The rows of a group lie close to one hidden flat surface of 9 dimensions, which passes through zero. Surfaces can cross.
Some rows, each with its group after it:
[  6  10  11 -14 -22  12  -3 -10 -25  -1   3 -15  -7   4] -> Dogav
[ 14  -4  12   7  -8  10 -37 -31  -9  -8 -16  53   7  41] -> senu
[ 40   0  24   2  22   4 -36  29 -11  16  10 -17  -8  14] -> kot
[-20  16   2  10  11   7  17 -10   3  17   6 -20  -9   0] -> belup
[-12  23   5  11   5 -25  14  27   7  -4 -10  -1  23   0] -> kot
[ -7   5  -4   4   6  -3   7   3  41   8   9  -7 -10  -6] -> senu
[-12 -36 -40   6   7  12   5   4 -20 -15   5 -10  -6   3] -> belup
[  7  -8   2  -8 -12   4  -3 -11   0  -7 -33  25   2  -3] -> niti
[ 15 -24 -18   4 -23 -33 -12  10 -10   4  16   5  -4  11] -> niti
[-34 -16  -8   3 -16  -8   3 -48 -25 -32  48   3  24 -18] -> niti
[ -9   5  -3  17  -2 -29   9   0  26  11  -8  14   2   3] -> belup
[ -4  20  -6   6  24  18  -5   4 -26   3  -4  -4   9  16] -> senu
[ -4   2  -6 -11 -13  -2  -4   3  22 -29  27 -32   7 -21] -> Dogav
[ 20   1   8  -7   2 -26  -4   3 -13   6 -12 -17   6 -29] -> senu
[-24  19   5  -1 -10   5  23  -4  -9  -1  -6  25  14   6] -> niti
[-12  -1  18  14  33   9  15 -10 -33  22  -4 -15  -6  -5] -> kot
[ -5  23  -3   8 -13 -26  -2 -11   6   8   8 -20   0   3] -> belup
[-45  -3   1  27  28 -15  34  11   4   9  31  16  17   1] -> kot
[ 25  33  15  -2  18  -1 -35 -10   6   6  -7   6   8   7] -> niti
[-22   7  30   2   6  46  -4  -6   1 -56  -4 -15  27   5] -> senu
[-13  28  11  -1 -12  -8  11 -11  -4  11   3   8   5   7] -> kot
[ 16  -6  10   4  -1  -9 -12  -8  -7   8  -7 -10  -8  -1] -> kot
[  4  -6   6  11  23   5  -2  -7   1  29   1  12 -18   7] -> belup
[ 12 -22   3  17  10 -28 -15   4  14  -4   2 -14   1 -10] -> kot
[ 13   3  -2  -4   5   9  -6  23 -18  14   8 -13 -11  13] -> niti
[ 37  29  23 -11 -12 -14 -40 -18   9   4  -8  -6   2   4] -> kot
[ 21  24  14 -15  -8  15 -28 -25  -7   5   4  18   0  12] -> niti
[  6  27  -4  -3  -4  -2 -17  -3  -4  -6   5  -7  10  11] -> senu
[-21 -18  -3   3  15  26  38  15 -21  13 -20  -4 -14  -2] -> niti
[-12   7 -14   3 -22 -24   7  -1  17  -3  -2  39  14  11] -> kot
[  6   3   0  -9  -8  24  -8  -4 -21 -17 -16 -35  -5   2] -> Dogav
[-15  -1  -2  -4 -23  -8   9 -20  -2 -12  14 -11   5 -13] -> kot
[ -5 -17  21   6  39  -2   1 -10   2   0  34 -18   6 -39] -> Dogav
[-32  -8 -11  16  -7  -3  14 -26 -27  -6  14  -6   3   9] -> senu
[  2 -18  -9  12  61  36   0  16   1  11 -18  10 -10   3] -> kot
[-27 -12  -5  21  -5 -21  21   5  11 -15 -14  19  17   5] -> senu
[ 17 -16  -2   7 -13 -15 -27 -37   6 -24 -29 -27  -4 -10] -> Dogav
[  0   3   4   8   2 -20   2  13  35   3  17 -14   0  -9] -> belup
[ 14  14   1  -3  26  18 -16  19  27  -8 -31  31  10   9] -> belup
[-13  -1  -4  -5 -29 -10  18   9 -22   0   5   4   6   7] -> niti
[-24  39   2  -9 -35   8  27  11  29   1   4 -22  -4  12] -> Dogav
[-12  23  16 -15 -49 -10  21  25  15 -17  12 -31  10  -4] -> Dogav
[-29  32  13  22 -20  -1 -17 -44  24 -32   3  21  26  41] -> senu
[ 17 -10   5   2  38 -14 -20   7 -36 -19  -4  -6  31 -27] -> Dogav
[ -8 -17   1   8  10  11  17  27  17 -16 -25 -23  -3  -7] -> Dogav
[  5   4  31 -17 -11  15   6  -5  -5   8 -15  38   1   2] -> belup
[ -1  27   6   1  23  12   4   9  23  17   0 -11  -5   0] -> senu
[  7  10   3 -14  -9  20  -6 -15 -23  26  17  -2 -22  10] -> senu
[  6  12  -4  -1  -1  -5 -14 -18  29  10  13  17  -6   4] -> Dogav
[  9  14  -8  -3  15  16 -11  17  18   2  -2  -1  -2  12] -> belup
[ 11 -15  37  16  30  10  -1  -9   8   7 -41 -23 -14 -12] -> Dogav
[ 14 -31 -12 -11   5  23 -12   7 -50 -11  -2  -1  -4   2] -> niti
[-12  15   3  -2   2   9   5  -5 -18   1  15   7   8   6] -> niti
[ 14  18  -5 -12 -10  22 -19 -12   0  10  -4  17 -12  26] -> belup
[ -3  10 -27   4 -20 -18  -2   9  -8   4  15 -17  -3  20] -> belup

New rows, each followed by its group:
[ 15  25  16  -1  20   3 -32 -20  -2 -12  11 -30  13 -15] -> niti
[  9   0   7 -15 -32   4   7   6  12   1  -7 -12 -16   0] -> niti
[ 27  -3  -2 -13  -4  -7 -23  19  14 -26  -3  -8  13 -14] -> senu
[  5  16  14   4  17  -4   1   2 -26   8 -30  18  12   4] -> belup
[  7  20 -15 -31 -35  21   4  10  -8 -16 -20   6   1   8] -> kot
[-23  21 -12  10  -3  -4   8  14  11 -20   3  -3  20  17] -> senu
[  2 -33 -14  -9 -28  10  -9 -10 -19 -20  22   2  -6   7] -> senu
[  2  16  14  -5 -19 -10 -11 -34  20 -13 -12  15  12 -10] -> niti
[  3 -11 -15  14  34  -3 -26 -14 -12   1  11  44  15  17] -> niti
[ 12 -25   9   0  12  17  -6  22 -30  13  22 -16 -16  10] -> kot
[ 37   2  12 -17  -6   4 -33   9  13  -2  17   5   0   2] -> belup
[ 18  -1  24   1 -11 -10  -5   7  -1  14 -23  17  -4  14] -> Dogav
[  3  18  -4  -5  -5   7 -11 -17 -21  16  11   1  -7  16] -> senu
[ -2 -15   1  -5 -14  10   9   8 -27   9  16  -2 -11  11] -> kot
[ -1  -6 -18   6  30   3   7  18 -17  12  -8   0  -4   0] -> senu
[  1 -32  -6  -3  -8   1  -3 -20  -3 -24 -10   1   1 -18] -> niti
[-17  15   9   4   8  -2  11 -12  -8 -16 -18 -21  16 -19] -> belup
[ 18  12   9 -20 -33   0  -1  -9 -10  37  11  16 -24  11] -> senu
[ -2  25   8 -15 -17   7 -20 -30  -6  -8  43  11  13   2] -> kot
[ 10 -27  -3   6  40  -3 -13   0 -68  -7 -14   3  19 -15] -> Dogav
[-19 -26 -13   2   7  29  11 -20  19 -21  -3  -5  -9 -13] -> belup
[  0   7   6   4  24  10 -13 -15  10   6  26 -13  -4  -3] -> niti
[ 29  10   1  -2  29  19 -37 -14 -10  14   0  -5 -11  12] -> belup
[-12  -5  -3   6   4   6   2 -17 -18  15  32  15  -3  13] -> niti
[-18 -28 -16  20  21   5  16   0  13  20  17  13 -19   8] -> niti
[  9  29   2 -19   0  35 -15 -18  32  -4  -3  -4  -9  -3] -> kot
[  6  -4 -11 -12 -34  -4 -20 -41  37 -18  21   7  -5  -9] -> kot
[ 11   2  -8 -17 -22  25  -7 -17  26   8  -9  11 -25  10] -> kot
[  0  -5  -8  -2   5   0   5  45  24 -11  20 -21   3  -6] -> belup
[ 20   1   2   0 -16 -16  -9  -2  -7  14 -26  13  -7  12] -> kot
[ 17 -11   3 -15   1  22 -32 -38   1 -37 -10  -9   7 -21] -> belup
[ -8 -12   5  -2  16  17  18  32  -1 -16 -13  -7   9  -9] -> senu
[  5 -11  -1  -9 -41 -23   2 -11 -20  -6  -8   8   2   1] -> niti
[-16  -2  -3  10  18  -2  10  -1   9  -1  11 -34  -3 -16] -> belup
[-10   5  13  -6   3  25   7 -27  -8   4   5  -2  -7  -6] -> niti
[ -5  -8  18   6   6 -31  11   8 -18   0  14   6  22 -22] -> Dogav
[-11 -35 -14   6 -17 -15  15  -5   6 -18   0  -2   0 -15] -> niti
[  0  -1  11   5  22   4   8  15   2   4 -12   6   4  -5] -> belup
[  5  -3  -2  -2  33  36 -18 -12  18  -5   4  22  -2   5] -> niti
[-21  -3  -2   9 -28 -27   7  -6  31 -33   9  -9  19  -8] -> senu
[-10   2  16  -9  -6 -12   7  -6 -25 -21  32 -38  20 -36] -> Dogav
[ 14  21  -4  -2  -2  -1 -29  -5  -9 -14  -2   5  16  18] -> senu
[ -9  10  15  -2 -38 -16  23 -11  20  20   7 -19 -20  -5] -> niti
[-21   5  13   5  -3  -5  26 -17 -17   4 -17  -6   3 -11] -> niti
[  3  22  18   0   9  -4   2  -6 -46  19 -11 -13   3   2] -> niti
[ -5   3  -4  -7   7  10 -10 -19 -25 -17  18   8  17  -6] -> kot
[-22  37  44  12  -9 -16  25  -9 -10  36  28 -22  -2   4] -> kot
[ -5   7 -14  -8  -5  -6   7  29 -10 -10  13  10  18   3] -> Dogav
[  1  -6   5  17  33  -5   2  14   5   8 -16  -7   1  -4] -> kot
[-12   7 -23   3 -37  -3  12 -14  12   3 -25   7 -13  27] -> Dogav
[  7   1 -13   9  42  21 -11  30   5  16  22   0  -7  17] -> niti
[  6  12  -2 -14   1  44 -16 -24   6   4   6 -20 -26  10] -> Dogav
[  9 -10  -3  -5  12  13 -12  -6   2 -20 -29  20  12  -9] -> niti
[  3  28  17  -2 -24 -19 -13 -53 -15   6  -9  -3   3  -1] -> belup
[ 22   2  -9  -7   0 -14 -29 -14 -16   4  14  31  11   6] -> Dogav
[  1 -12 -15  -1  -6  -1  10  32  -5   1  -3   0  -4   7] -> niti
[ 23   0  -9  -1   8 -27 -15   4  15   7  -4  -8  -1 -19] -> senu
[ -9   5   1  -2   6  20  26  20  11  12 -23 -19 -18  -2] -> kot
[  1  -4   9  13   9 -24   4  30 -23  -2   3 -12  18   0] -> kot
[ -5 -19  -7  -2 -12 -13  14   5   5 -26 -42  14  13 -18] -> niti
[ -7   6 -16   6  -6 -11   2  19  31   9  27  17   1  19] -> niti
[ 15  18  23  11   8 -18 -20  -6  33  26   9  12  -6  14] -> kot
[  8  -3  -6  -7  -7  -3  -1  -3 -30  16   6   0 -10   2] -> senu
[ -3  -8   2   0  -8  -8  -6 -28   1 -23 -11   6  15 -18] -> niti
[  3   5  -6  -6  11   8 -10 -17  -8 -22 -17 -10  12 -19] -> kot
[  9  -9   1 -14 -33  -8  -8  -1  -5  -6  27   6  -1   1] -> Dogav
[  4 -22   4   0  -4  -5 -16 -28 -51  -1  29   5   7  -1] -> kot
[  3 -14  -2  22   2 -26  10  20  70  24 -17  12 -21   8] -> kot
[ -2 -12   9  -4   3  17   3 -19   3   0  -5 -16 -15 -15] -> niti
[-34   9  24  27  14 -19  40  -7  32  28 -16   0  -7  -8] -> Dogav
[  1  -4  -7   1   5   7   7   2   5   7 -27   7 -10   0] -> kot
[ 23   1 -10  -9 -24 -17 -34 -40   6   8  30 -14 -15  -6] -> senu
[ 15  -2   9  -6   0   1  -6   2 -38  13   0 -34 -12  -4] -> niti
[-3 15 15 -9 -6 17  6  0  2 11 15 -5 -8  4] -> Dogav
[ 12 -11 -11 -12 -27   4   6  24  -3   4 -24  29  -8  19] -> niti
[ -7 -29   2  14  -4  -3  19  -5  10  29   2   4 -30   7] -> kot
[ 28   7  30 -22 -22  -7 -24  -1  12 -18   9   0  12 -19] -> belup
[ 11  23   3 -15  -5  26  11  46 -27  20  -8  -6 -11  26] -> niti
[  1  16 -17 -13 -11  11  -8  -1  -2  -8  15  -3   2   7] -> Dogav
[ -1 -39 -17  13   2  -5   0 -14 -12  21  26  -2 -25   4] -> belup
[ 19 -19  -3   5  19  -9 -26   3 -15 -13   9  -4  11  -4] -> kot
